Each cloud of rows lies close to a flat space through zero, with a little noise off it, and is much wider in some directions of that space than in others. After each cloud: how many dimensions does that space have?
In the rows, zero is written as 128.

[[118 126 115 128 144 116 136  92 136 122]
 [139 135 140 133 120 133 123 146 118 129]
 [148 125 150 130 114 147 115 190 118 137]
 [104 106  85 125 151 114 143  87 157 130]
 [134 109 129 126 119 148 126 202 131 146]
 [132 124 140 126 120 144 119 169 117 135]
 [136 152 153 132 121 122 124  86 111 110]
 [105 117  92 126 150 108 143  65 157 123]
 [138 126 142 128 115 147 118 185 115 137]
 [127 110 120 120 131 135 137 166 135 140]
 [131 133 138 132 122 134 128 139 121 132]
 [120 113 104 126 138 133 134 144 149 136]
 [134 138 143 134 122 124 125 114 115 124]
 [133 135 135 132 125 123 124 104 123 120]
 [148 147 169 130 104 141 108 161 100 122]]
 | 2

[[147 110 205 149  28 117 163  99 141 105]
 [136 140 105 133 123 130 124 123 142 132]
 [121 118 146 137 120 148 140 107 115 123]
 [106 132 138 124 131 133 133 130 129 134]
 [120 116 153 129 118 109 131 151 124 132]
 [112 133  88 126 193 149 135 125  90 140]
 [109 111 133 123 162 134 107 150 112 134]
 [126 145 112 129 129 133 149 112 126 132]
 [139 164 100 110 125 122 132 112 159 126]
 [121 147 128 116 128 153 145  87 132 120]
 [144 182 132 111  74 151 184  36 163 104]
 [130 124 138 127 127 148 132 104 121 119]
 [142 139 158 126  79 128 159  90 142 111]
 [ 96 115 116 127 164  99  91 207 129 158]
 [149 112 115 139 144 145 119 114 106 120]]
 | 6

[[168 165 126 109  67 115 128 130 118 173]
 [179 164 112 120  59 107 132 102 133 188]
 [147 120 108 124 107 114 114 121 109 115]
 [165 130 150 121  80 115 125 138 149 126]
 [154  87 137 159 128 121 130 110 145 123]
 [148 120 107 124 109 118 111 141 112 107]
 [170 178 116 116  43 103 150  48 145 236]
 [141 186 116  98  67 127 149 129 156 218]
 [120  45 156 183 197 134 128  99 104  89]
 [117 162  66 103  95 113 124  73  92 172]
 [ 86  84  53 122 145 122 112  77  41 119]
 [121  87 119 145 125 126 137  84 148 135]
 [118 148 123  97  76 122 132 116 150 147]
 [143 205 167  90  70 122 135 156 187 142]
 [167  98 183 162 135 136 139 161 169 128]]
 | 7

[[121 161 143  66 150 171  74 137 128 134]
 [140 102 123 152 137 117 152 124 123 121]
 [154 117 107 139 122 108 129 106 129 115]
 [202  74  68 197 106  67 183  68 128  86]
 [ 15 150 182 158  95 129 159 208 126 184]
 [ 61 134 181 102 145 167 121 193 129 162]
 [ 49 132 175 143 108 135 157 198 123 168]
 [114 134 139 118 135 136 130 143 128 140]
 [145  97 130 142 142 120 143 122 127 120]
 [144  86 158  97 193 165 119 143 126 123]
 [213 118  87  97 158 132  90  64 130  88]
 [130  97 133 143 142 120 151 136 123 130]
 [135 141 128  98 133 143 103 125 130 126]
 [ 54 142 179 131 119 142 137 191 123 167]
 [147 103 130 113 152 138 119 126 122 116]]
 | 3

[[123 126 114 114 132 116 134 153 128 105]
 [130  89 129 128 120  86 121 127 141 141]
 [157 114 173 150 119  89 144 162 133 130]
 [126 100 120 120 126 106 132 144 114 129]
 [133  38 153  90 134 108 135 131 151 167]
 [126 145 151 139 127 149 107  84 129 159]
 [118 142 104 120 131 120 132 153 123  93]
 [102 131 111 110 133 154 100  83 119 153]
 [ 59 112  83  68 144 203  66  13 101 197]
 [119 115 147 126 125 123 105  96 122 164]
 [138 123 140 130 127 120 141 149 124 123]
 [104 135 114 123 128 142  96  81 115 153]
 [131 187 120 163 121 120 116 125 132  99]
 [121 107 135  99 140 148 129 118 142 142]
 [132 111 128 119 129  91 131 157 148 106]]
 | 6

[[ 74 194  59 198 139 113  34 150  62 144]
 [112 161  98 143 113 121 105 133 125 149]
 [ 95 180  67 160  98 129  94 133 148 162]
 [123 187  99 162 142  81  65 124  63 176]
 [ 91 155  85 144 101 142 109 147 145 124]
 [140 167 122 144 142  87  90 114  80 170]
 [203 112 167 116 141 110 177  71 173 189]
 [148  61 176  68 109 165 210 130 195  77]
 [172  88 175  86 118 135 192 101 183 129]
 [159 171 125 126 121  80 117  97 120 199]
 [ 75 117 115 114 113 149 113 176 109  62]
 [135 125 152 114 143 100 114 133  73 124]
 [152 118 145 142 156 122 127 105 117 144]
 [103 124 106 175 161 150  96 139 103 108]
 [121 202  80 181 137  83  58 114  79 197]]
 | 4

[[125 109 135 144 126 155 138 128 135 123]
 [165 182 107 114 174  99 111 133  94 105]
 [ 97  97 128 123  89 136 137 119 144 155]
 [122 130 133 126 130 130 128 134 135 129]
 [107 115 133 104  98 109 120 115 125 166]
 [113 136 131  93 107 112 108 117 100 158]
 [120 126 130 114 109 124 121 115 125 137]
 [144 116 132 174 157 167 151 151 144  88]
 [141 130 126 137 142 135 129 134 120 113]
 [157 165 114 107 147 102 102 124  91 117]
 [ 82  57 151 159  80 173 164 126 183 142]
 [138 153 120 127 149 120 122 132 110 111]
 [138 145 125 142 143 132 130 141 123 108]
 [117 115 129 129 117 135 132 120 135 130]
 [157 180 112 109 160  88 107 128  94 108]]
 | 2

[[140 142 137 139  95 156 125 155 112 120]
 [120 122 130 145 126 129 110 134 149 150]
 [173 146 134  93 115 103 112 182 154 117]
 [ 67 131 152 215 119 164 109 141 142 146]
 [ 98 106 129 153 133 130 106 115 140 137]
 [161 114 123  85 141 149 140 172 154 131]
 [ 86 140 130 173 130 127 121  93 113 123]
 [124 136 131 131 108 117 122 149 141 137]
 [147 109 112 101 142 116 114 117 152 156]
 [146 171 116 126 108 113 116 134 142 148]
 [116 134 110 115 134 147 132 115 107  87]
 [137  89 102  81  64  66 118 123 141 192]
 [123 111 140 127 165 150 150 130 119  98]
 [114 139 135 135 149 133 132 144 138 103]
 [143 128 132 127 135 150 133 130 121 124]]
 | 8
